All groups share one centre, and each spreads out both ways along 11 directions, with some noise.
In the rows, 128 means zero.
Known rows, each followed by its group:
[163 148 176 121 100 137 176 150 137 111  74 137 130  85 100 120 117] => Z_895
[170 162 138 122 113 123 157 125 133 120 117 128 131 109 101 108 118] => Z_107
[100 167 142  77  94 189 173 116 107 132 112 170 121 112 144 138 119] => Z_107
[164 132 118 109 109 121 165 113 126 128 121 120 131 134  99 106 126] => Z_107
[153  99 199 115 101  82 161 135 137 142 119  69  90  85 204 148  88] => Z_895
[144 132 135 138 105 127 130 112 128 129 136 128 150 152  97  94 121] => Z_107
[121 161 136 117 143 113 118 139 127  91 112 106 174  96 107 122 105] => Z_825
[145 136 113 109 140 145 151 103 104 130 109 104 132 116 116 123  90] => Z_895
[183 124 221 161 143 116 124 164  90 221  95 174 163 144 134  87  57] => Z_107
[153 167 150 136 114 148 157  75  77 165 120 162 134  93 145 128  72] => Z_825
[111  66 116  95  56  75 202 104 105 153 124 151 144 144 131 134 166] => Z_107
[125 115 113  96 120 145 179 202 153 102 115 170 115 143 117 129 118] => Z_895
[183 195 176 137  63 118 165 129 144  94 134 100 151  74 116 111 115] => Z_825
[113 137  93 103 161 170 107  90  95 128 135 123 167 141  80  76  66] => Z_825
[134 144 121  78 113 126  85 110 139 215  81 131  97 102 104 126 103] => Z_187
[135 101 162 116 148 166 175 151 103 110 140 135 125 111 137  83 137] => Z_107
[124 135 112 140 135 140 109  98 112 145 141 157 140 150 111 110 125] => Z_895
[ 49  67 135 131 209  90  66 116 128  96 112  79 130 145 192 170  72] => Z_825
[122 128 124  42 129 118 186  50 135  52 150  90 105 123 118  85 103] => Z_187
[100 117 104 128 181 124  69 118 120 152 136 176 132 125 113 106 136] => Z_895
[106  98 129 116 155 131 160 138  91 126 119 134 150 143 140 123 161] => Z_187
[130 115 137 127 120 136 160 122 148 113 108 136  73  91 166 156  87] => Z_187
[117 100  71 169 109 134  74 102 161 116 215 132  95 129 116 105 202] => Z_825
[104 118  78 122 125 138 125 146 129 108 168 168 142 111 112 111 109] => Z_895
[139 184 141 109 120 116 122 159 142 116  90 153 158  91  92 124 121] => Z_187
[102 132 131 126 189 138  96 192 105 140 133 142 171 135 160 132  72] => Z_825
[111 138 158 146 142 116 123 146 137  87 105 119 163 140 124 132 114] => Z_187
[132 165  87 141 142 146  95 109  98 176 118 183 139 103 102 139 135] => Z_187
[127 152 117 103 140 157 138  53 109  95 152  75 132 172 120 104 109] => Z_825
[135  58 165 105 148 133 101 140 164 143 114  92  95 119 114  61  14] => Z_895
[ 94 132 143 125  73 113 118  31 122 104 141 137 154 107 105  98  96] => Z_825
[110  93 143 138  90 145 109  99 122 175 103 122 137 144  95 109 146] => Z_187
[ 85  77 193  85 180 176 140 153 114 121  98 113  90 103 171 105 149] => Z_895
[146 176 146 114 114 120 137 143 124 156 133 178 111  82 174 154 110] => Z_107
[120 107 120 134 117 155 148  99 136  85 137 117 124 134 101  94 127] => Z_187
[134 152 212 151  50 108 116 201 154 144 164 186 155 116 153 106 119] => Z_187
[ 85 127  76 101 123 157 110  91 126 105 165 126 141 189 102 113 157] => Z_107
[ 90 111 124 124 135 138 157 163 140  82 118 130 141 191 133 148 136] => Z_895
[106 158 135 139 119 144  97 124 127 132 113 183 152  95 114 122  55] => Z_895
[115 110  76 144 135 125 126  93 102  62 174  89 192  89  79  79 128] => Z_895
[163 176 164 170 109 103 130 117 103 156 144 174 130  89 181 161  90] => Z_187
[132 129  69 113 160 151 154  92 109 119 114 139 105 110 107 137 129] => Z_107
[145 200 134 144 197 184  48 121 127 131 140 106 138 135 102  96 104] => Z_107
[ 81 127  38 138 147 179  88 111 129 139 165 201 104 182 109 142 144] => Z_895
[157 110 117 155  95 189 128 112 134 180 141 155  96 146  89  82  94] => Z_825
[ 99 112 132  84 106 102 147 120 148  77 144 129 109  81 142 127 142] => Z_187
[ 53  83 152 128 160  89 124  64 119 103 106 134 108 165 193 188 139] => Z_825
[107 136 105  76 155 165 120 152 122 134 158 135 142 193 118  90 133] => Z_825
[155  95 126 179 145 137 132 117 120 131 125  96 102 112 136 133 126] => Z_187
[101 120 156 100  48 123 156 107 135 125 142 126 122 121 147 130 149] => Z_107
[168 138 132 106  73  76 203 137 135 101 113 135 173 159  81 110 147] => Z_107
[142 147 133 154 144 148 164 149 109  87 129 180 159  92 103 106 136] => Z_107
[139 141 151 158 128 115 150 159 113 112 153 166 138  98 168 144 132] => Z_187
[116 133 119 121 128 143 142 147 137 124 113 152 120 149 132 147 102] => Z_895
[ 97 141 152  43 164 127 128 147 116 142  76 123 160 169 127 111  50] => Z_825
[153 106 155 110 143 130 143 154 145 143 104  88  96 140 143 125  88] => Z_825

New rows. What belongs after each?
[ 93 114 103  42 149 174 134 111 131 146 100 137  88 168 116 116  83] => Z_187
[136 110  64 118 150 145 122 120 134 132 144 150 111 170  83 102 135] => Z_895
[133 153 102 109 140 153 172 130  92 122 121 154 141 125 112 126 172] => Z_895
[ 96 104 137  64  62 106 152  67 152  91 174 136  92  86 139  97 135] => Z_187
[108 104 131 106  97 114  87  92 155 165 136 136 106 111 120 102  64] => Z_825
[162  93 150 153 123  98 141 123 112 130 127  78 149  99 111 104 178] => Z_187
[121 123 149 139 134 170 126  77 104 118 127 109 157 164  91  74 117] => Z_895
[164 148 143  91 127 130 190 135 101 140 104 122 129 117 134 130 121] => Z_895
[117 136 109 151 130 166 144 131 118 101 128 167 141 117 103 128 133] => Z_187
[ 99  99 119  85 172 142 181  90 100  98  99 115 116 150 143 136 114] => Z_187
[154 137 104 190 148 139 124 101 103 104 117 121 152 108  93 123 142] => Z_187
[141 136 114 155  95 116 127 110 137 113 146 141 152 146 100 114 119] => Z_895
[116 137 149 103 125 119 131 136 153 110 119  99  99 141 162 154 106] => Z_107
[107 132 117 101 142 120 131 135 115 110 151 146 150 139 130 118 176] => Z_825
[135 158  90 130 143 167 104 112 126 153 154 149 105 160 125 131 132] => Z_825
[117 128 123 131 126 149 140  79  98 126 155 142 136 137 128 109 123] => Z_825
[174 157 141 133 151  79 110 125  99 152 137 107 163 100 126 111 152] => Z_187
[ 63 100 120 136  45 166 120  43  92 156 100 130 207 179  42  92 165] => Z_107
[120  78 165 207 128 133 110 145 147 142  87 110  89 129 177 186  89] => Z_187
[168  82 135 139  95 193 140  72 152 131 151  90  77 143  65  36 126] => Z_895
[169  91 144 163  88 132 178 123 128  96 139 110 140  83  84  78 168] => Z_825
[127 147 138  63 123 134 162 125 136 109 114 140 112 122 124 115  95] => Z_187
[118 161 154 129 105 139 138 150 115 124 118 196 165  96 113 113 126] => Z_895
[109 144 142 120 128 181 198 122 124  58  99 158 135 154 118 131  76] => Z_187
[131 141 150  87 137 110 142 177 124 150 148 137 124 136 178 138 131] => Z_825
[ 85  93 148 138  90 119 152  73 112 112 119 140 139 121 140 140 144] => Z_187
[ 79 148 185 142 138 150 122 111 102 116  98 138 139 118 169 166 150] => Z_895
[126 136 107  98 187 136 140  64  87 115  95  87 141 135 112 127  89] => Z_825
[141 134 124 160 185 159 154 157 107 104  98 131 140 140 130 143 114] => Z_187
[167 147 137  80 154 140 147 140 130 163 100 114 102 134 120 114  81] => Z_187
[101  91 157 123 117 143 126 146 121 163 114 135 134 172 141 117 122] => Z_187
[106  61 126 127 119 146  89 149 182 130 157 148  97 168 105  65  53] => Z_895
[133 155 183 132  93 153 126  75 109 184 117 137 109 132 174 150  61] => Z_895
[111 153 145 127 119 144 137 183  78 190 100 222 171 119 139 146 158] => Z_187
[126 170 136  88 120  89 128 113 137  52 128  75 187  99  89 101 134] => Z_825
[132 160 164 181 135 128  90  46 113 124  88 100 160 151  99 127 120] => Z_895
[ 77 135  76  83 140 136 129 132 121  98 128 182 129  82 114 138 169] => Z_187
[118 116 156  62 110 115 157 108 141 122  90 120 115 157 108 112 126] => Z_825
[116 118 185 146 126  95 199 125  92  79  83 146 169  98 151 154 163] => Z_825
[152 115 128  91 180 113 169 141 115 112  69  65 120  90 122 141  94] => Z_895
[103 102 140  97 140  91  90 138  95 195 206 203 151 161 176  85 107] => Z_895
[142 138 115 144 140  92 115 132 138 117 105 138 160 138  87 123 121] => Z_895
[101 147 134  97 106 140 135 106 125 112 124 161 155 134 101 107 124] => Z_187
[110 144 139  55 165 150 142 112 105 160  91 129 122 191 147 130  70] => Z_825
[115 140 106 131 103 110 137 118  95 114 178 145 191 130 129 109 101] => Z_895
[140 121 159 124 122  95 145 119 109 129 138 109 140 106 155 124 131] => Z_895
[101 153 126 152 164 148 120 115 117  87  83 151 170 159  85 140 189] => Z_895
[ 61  95 127  42  95 100 151  91 182  41 134 112  82  92 136 123 117] => Z_187
[114 164 144 124 113 130 122  72 140 136 110 150  87 169 162 178 119] => Z_825
[106 112  61 116 162 136 141  71 100 108  79 120 124  78  83 149 169] => Z_187
[111  76 111 168 128 142  93 153 157 168  81 125  70  84 135 179 129] => Z_187
[133 173 187 155 102 168 151  87 112 127  73 130 128 116 135 158 144] => Z_895
[ 98 136 158  91  52 101  96 136 198  91 125 126 147 128  75  87 115] => Z_825
